There are 9 hidden switches. A switch that is on adds its own fixed numbers to the row, and there is some noise. The rows also spread widely along 11 directions, which tell nothing about the answers.
In the rows, 128 means zero.
Some rows, each with its switches (1 for on, 0 for off) after it:
[139 159 151  69 132 151 141 166 121 110 125 124 130 128 161 134 153 152
 143 129  99 110 138  94 142 132 120 160]
0 1 0 1 0 1 0 1 1
[123 118 128 132 170 143 108 144 143 184 128 105 159  98 147 158 134 127
 168 123 110 140 149 142 125 138 154 118]
1 0 0 0 0 0 1 0 0
[ 81  80 136 173 101 169 102 144  88 108 189  55 104  67 152 153 145  91
  85 109 139  70 129 173 124 156 152 110]
1 0 1 0 1 0 1 0 1
[101  97  93  75 107 157  95  97 129 204 151  44 179 114 175 178 155  93
 156 105  99  57  97 159 116 130 199 107]
1 0 0 1 0 1 0 0 1
[105 144 166 120 138 197  99 163  78 116 158 115  91 101 145 131 126 123
 156 113  97 113 136 121 124 130 179 130]
0 0 0 0 0 1 0 0 0
[162  79 163 126 121 109 136 116 130 166  95 146 140  95 148 147 114 131
 139 143 145 131 106  98 144 131  94 148]
0 1 0 1 1 0 1 0 1
[135 173 125 123 123 153 134 151 109 147 161 104 103 127 113 140 156 124
 108 135 104 128 146 140 170 140 150 139]
0 0 0 1 1 0 1 1 1
[156 155 163  75 114 130 168 103 125 115 173 165 124 132 163 131 126 140
  99 172  94  90  81 105  99  96 107 113]
0 1 1 1 0 0 1 0 0
[150 148 138 129 149 182 111 156  89 122 127 140  87 118 132 114  97 132
 175 141 111 154 128 115 151 161 154 139]
1 1 0 0 0 1 0 1 1
[167 137 160 103 117 144 106 126 125 116  96 128 164 114 176  91 109 128
 142 145 117 136  79 110 101 160 123 132]
0 1 0 1 1 0 1 0 1
[137  75 142 190 117 106 120 139 117 123  64 139 121  96 103 130 124 129
 111 129 166 146 145 123 158 129  93 126]
0 0 1 1 0 0 1 0 0
[156 117 109 116  94 121 160 111 122 134 137 124  99 151 105 129 154 116
  86 159 119 118 126 130 199 133 100 147]
1 0 0 1 1 1 1 1 1
[162 128 134  70 152 171 136 149 136 167 120 135 116 162 150 141 134 132
 192 129  51 153 134 103 175 156 147 191]
0 0 0 0 0 1 1 0 1
[108 121 114 121 103 176 105 127 103 133 159  96 108 118 137 144 147 111
 109 124 111  77 120 149 135 146 167 117]
1 1 1 1 0 1 1 0 1
[128 143 130  90 141 132 173 174 137 106 165  88 131 103 201 167 155 116
 137 112  93 109 146 124 131 146 123 164]
0 0 0 1 0 0 1 0 1
[155 124 112  74 104 130 113  97 127 148  96 128 165 129 162 128 104 129
 172 140 124 119  91 106 124 124 149 120]
1 1 0 0 0 1 0 0 1
[179  61 112  98 139 113 180  86 163 234 121 121 148 124 159 173 140  95
 161 154 114 121  80 127 145 131  93 156]
1 1 0 1 0 1 1 0 0
[148  79 138 190 154 105 178 151 132 188 121 135  92 104  81 173 157 128
 123 136 151 151 169 127 198 115  69 166]
0 0 0 0 0 0 0 1 0
[123 101 124 127 133 128  96 132 153 162  84  86 191 120 153 143 158 124
 147 110 132 110 134 146 123 145 137 125]
0 1 0 1 0 0 0 0 0
[126  82  77 194 110  99 136 102 124  77 116 103 134 100 145 120 108  84
  91 145 173 114 123 175 132 150 117  58]
1 0 0 1 0 1 1 0 0
[139 112  97 137 120 102 116 102 150 209  92 109 174 125 106 151 144 126
 148 129 144 138 132 144 149 108 138 116]
1 0 0 0 0 0 0 0 0
[166 176  74 158  88 152 152 128 111 160 137  96  96 140  82 123 155 104
 105 141 131 141 106 160 160 148 135 139]
0 1 1 0 0 0 1 1 1
[153 111 133 124 139 112 145 112 133 137 129 172 123 150 110 147 108 153
 122 168 108 130 134 113 170 117 113 100]
0 0 1 0 0 0 1 1 1
[119 168 155 105 155 179 116 165 101 101 188 113 110 102 164 117 136 131
 115 148  91 107 139 131 123 156 146 114]
1 0 0 1 1 1 1 1 1

New rows, each followed by its switches (1 for on, 0 for off):
[183 134 108 102 122 132 153 118 145 163  99 118 150 144 150 119 137 109
 168 143 111 148  92 126 135 142 111 157]
0 1 0 0 0 1 0 0 0
[123 127  87 132 109 100 138 102 134  87 137 117 144 133 142 140 117 117
 106 145 135 115 137 155 140 121 145  72]
1 0 0 0 0 0 1 0 0
[131 128 145 144 162 144  96 138 118 121 127 166 120 103 135 130  87 146
 150 152 137 143 159 118 147 150 144  97]
1 1 0 0 1 1 1 0 1
[148  55 101 128 129  97 130  85 139 146  94 129 152 133 159 168  92 111
 172 137 138 126 117 138 160 133 136 109]
1 1 0 0 0 0 0 0 0
[120  84 101 162 101 145  95 101  92 111 108 107 109 134 103 123 114 107
 124 136 141 116 126 156 169 135 161  85]
1 0 0 0 0 1 0 1 0
[142 152 107 110 127 143 105 148 110  68  87 130 131 114 174 110  88 127
 165 128 127 147 139 116 136 167 161 115]
1 1 0 1 0 1 1 0 1
[185 170 130 150 145 142 147 145 129 192 119 148 106 136  97 115 136 119
 133 158 107 185 127 130 168 144 108 170]
0 0 1 1 1 0 1 0 0
[120 124 122 103  77 143 131 127  93  81 125  84 128 108 166 126 135 103
 127 115 128  98 107 127 121 117 146 123]
0 0 0 0 0 1 0 0 0
[140 121 158 129  97 137 123 122 108 163 130 144 111 119  99 125 147 137
  92 148 134 103 117 108 158 107 104 142]
0 0 1 1 1 1 0 0 1
[140 117 129  87 129 159  83 151 112 109  57  87 178  86 200 114 104 126
 192 116 127 136 108 107 104 173 157 120]
1 1 0 1 0 1 1 1 1
[148 126 118 163 155 114 143 167 146 163 118 113 131 115 120 153 148 126
 143 123 137 162 177 139 183 150 105 168]
0 0 0 0 1 0 0 0 1
[136 132 152 138  75 136 147 166  87  58 105 118  82  96 143 107 144 126
  99 111 154 123 127 103 152 135  96 189]
1 1 0 1 0 0 0 0 1
[143  74 147  93 138 140 109 123 152 157  95 127 165 142 162 150 130 140
 170 122  92 116 118 114 144 150 134 147]
0 1 0 0 0 0 1 0 1
[165 112 147  66  97 143 140 139 115 124 101 110 129 141 159 116 150 131
 132 144  97 121 106  98 173 140  94 190]
1 0 1 1 1 1 0 1 1
[134 103 156  93 127 125 114 118 136 202 106 120 166 103 144 160 150 134
 148 133 137 104 126 105 136 107 123 137]
0 1 0 1 1 1 0 0 0
[120  76 147 148 121 141 103 130 126 157 125 117 122 129 108 149 146 128
 118 121 116 115 150 135 179 143 133 143]
0 0 0 0 1 0 1 0 1
[126 135 124 156 111 150 125 128 105  96 150 116 110 114 137 126 125 109
  99 137 129 103 114 154 119 143 145  95]
0 1 1 1 0 0 1 0 0
[137 110 173 145 136 132 131 145 103  51 130 174  97  92 165 111  84 142
 114 149 135 122 124 103 119 144 104 113]
1 1 0 1 0 0 1 0 1
[144  54 169 117 128 120 138 108 132 147 102 149 143 110 145 140 125 134
 134 146 124 113 109  98 131 110  93 126]
0 0 0 0 0 1 1 0 0
[144  65 170 105 139 140 149 143 142 162 112 114 145 103 158 148 170 136
 127 133 116  94 112 102 135 143  73 164]
0 1 0 1 0 1 1 1 1
[141 165 133 136 165 140  65 136 141 159 105 162 160 157 106 116 110 160
 148 150 102 150 162 136 160 150 163  96]
0 0 1 1 1 0 0 0 1
[152  77 104 168 126 115 120 106 142 170  74 123 154 109 122 138 126 110
 134 142 158 130 115 143 138 144 110 102]
0 1 1 1 0 1 1 0 0
[127 129 150 109 110 133 108 130 108 118 131 117 140  93 161 136 113 133
 138 131 145 113 120 114 126 127 140 124]
1 1 0 0 1 0 0 0 1
[132 188 107 119 113 147 101 125  96 128 121 132 115 135 108 123 106 133
 151 131 120 154 141 131 151 114 191 107]
1 0 0 0 0 0 0 0 0
[142 165 130 127 141 148 105 131 123 133 124 117 154 119 139 107 132 132
 133 148 124 126 111 144 107 140 145  94]
1 1 0 1 0 0 0 1 0
[156 160 122  94 148 159 135 144 134 128 130 116 142 118 180 112 130 116
 159 142  97 137 108 129 105 158 135 136]
1 1 0 1 0 1 1 0 0
[174 115  98 147 147 115 170 118 156 181 143  95 164 100 177 148 126  90
 161 142 136 133  80 156 101 155 105 129]
0 1 0 0 0 0 0 0 1
[163 119 110 154 120 133 186 132 127 149 153 113 101 111 136 140 150  93
 118 148 135 121 103 146 136 136  83 153]
0 1 1 0 0 1 0 0 0
[125 175 170  84 162 202  69 147 136 124 145 133 172 145 141  82 153 168
 132 149  67 100 115 125  81 154 156  92]
0 1 0 0 0 1 1 1 1
[163 155  99 127  89 115 146 135 105 108  81 121 113 120 119 120 117 113
 138 136 152 177 142 113 178 126 127 144]
0 0 0 0 1 1 1 0 0
[137 187 164 106 144 166 132 153  99 154 146 173  92 101 117 139 124 153
 138 148 114 132 141  89 127 104 141 127]
0 1 1 1 0 1 1 0 0
[124 115 147  65 114 104 132 115 146 130 127 107 190 112 182 160 140 138
 130 134 119  99 129 111 120 102 129 110]
0 0 0 0 1 0 1 0 0
[110 133 138 113 133 165  89 143 113 179 153 108 112 131 121 159 148 130
 141 115  93 112 159 137 179 138 180 153]
1 0 0 1 1 0 0 0 1
[157 143 142  69 132 148 121 143 142 126 118 145 143 160 154 116 140 152
 148 149  89 127 137 104 163 148 112 173]
1 1 1 0 1 1 0 0 1
[133  97 131 142 112 120 130 132 139 164  89 120 127 141  97 144 171 130
 110 119 122 129 152 130 182 123 115 162]
0 0 0 1 0 0 1 0 0
[124 107 156  98 130 115 113 138 120 116 109 135 139 110 147 151 120 155
 128 140 124 120 158 100 170 125 126 121]
1 0 0 1 1 0 1 1 1
[158  92 117 111  93 127 128 124 127 172  58 152 112 150  87 151 139 147
 148 126 127 142 143  91 207 124 116 179]
0 1 1 0 0 1 1 0 1
[132 133 158  86 162 163 140 166 127 130 165 113 127  87 193 155 135 129
 157 140 100 118 141 114 121 146 120 153]
1 1 1 0 1 1 1 0 0
[131  98 155 154 136 149 123 123 116 198 134 145  99 114  90 164 139 132
 136 130 125 126 136 122 157 115 135 140]
0 1 0 0 0 0 1 0 0
[166 134  95 110 106 122 128 105 148 119 102 102 179 145 167 103 127 111
 140 147 121 127  83 153 108 148 122 117]
1 1 1 0 0 0 0 0 0
[146 193 121  93  79 142 124 131 120 111 120 104 159 115 154 103 143 130
 106 133 126 108  87 122  87 126 138 118]
0 1 1 1 0 0 1 0 1
[141  95 105 170 132 140 106 143 113 147  72 140 101 119 100 148 104 125
 169 117 147 164 164 121 192 158 148 138]
0 1 0 0 0 1 1 0 1
[138 186  92 122 149  94 138 128 122  80 153 141 147  97 178 132  73 124
 137 164 152 136 151 135 126 133 147  55]
1 0 0 1 1 1 0 0 1
[168 124 106 163 183 130 112 142 151 125  82 119 183  93 184  95  87 109
 192 147 149 174 113 153  87 183 116  94]
1 1 0 0 0 1 0 0 0
[152 186 113 133 157 130 122 133 131 103 124 166 125 155 126 112  96 136
 141 157  98 165 148 137 145 142 162  89]
0 0 0 1 0 0 1 0 0
[175 169  72 136 137 114 161 121 150 147 141  96 160 117 162 138 117  91
 144 157 134 157 109 168 121 161 129 104]
0 1 1 0 1 0 1 0 0
[113 115 134 146 113 130 107 131  91 124 120 116 121  68 132 142 104 119
 131 133 167 131 147 120 137 114 147  94]
1 0 0 0 1 1 1 0 0
[118  59 146 121  98 118 149 145 121 104 129  81 120 102 171 167 156 107
 105 107 125  91 141 127 174 145 105 171]
0 0 0 1 1 0 1 0 1
[126 134 146  97 117 155 114 152 107 105 143 107 110 142 157 140 137 123
 136 116  87 113 145 128 173 151 159 163]
0 0 0 1 1 0 0 0 1
[120 111 127  90  99 115  84  89 125 156  99 146 156 135 114 145 117 150
 122 145 132 104 142 107 169 103 163  91]
1 0 0 1 1 1 1 0 1
[118 109 147 124 117 167  85 142 105 153 111 107 122 114 102 125 151 140
 126 127 122 122 149 121 171 138 143 137]
1 0 0 0 1 1 1 1 1
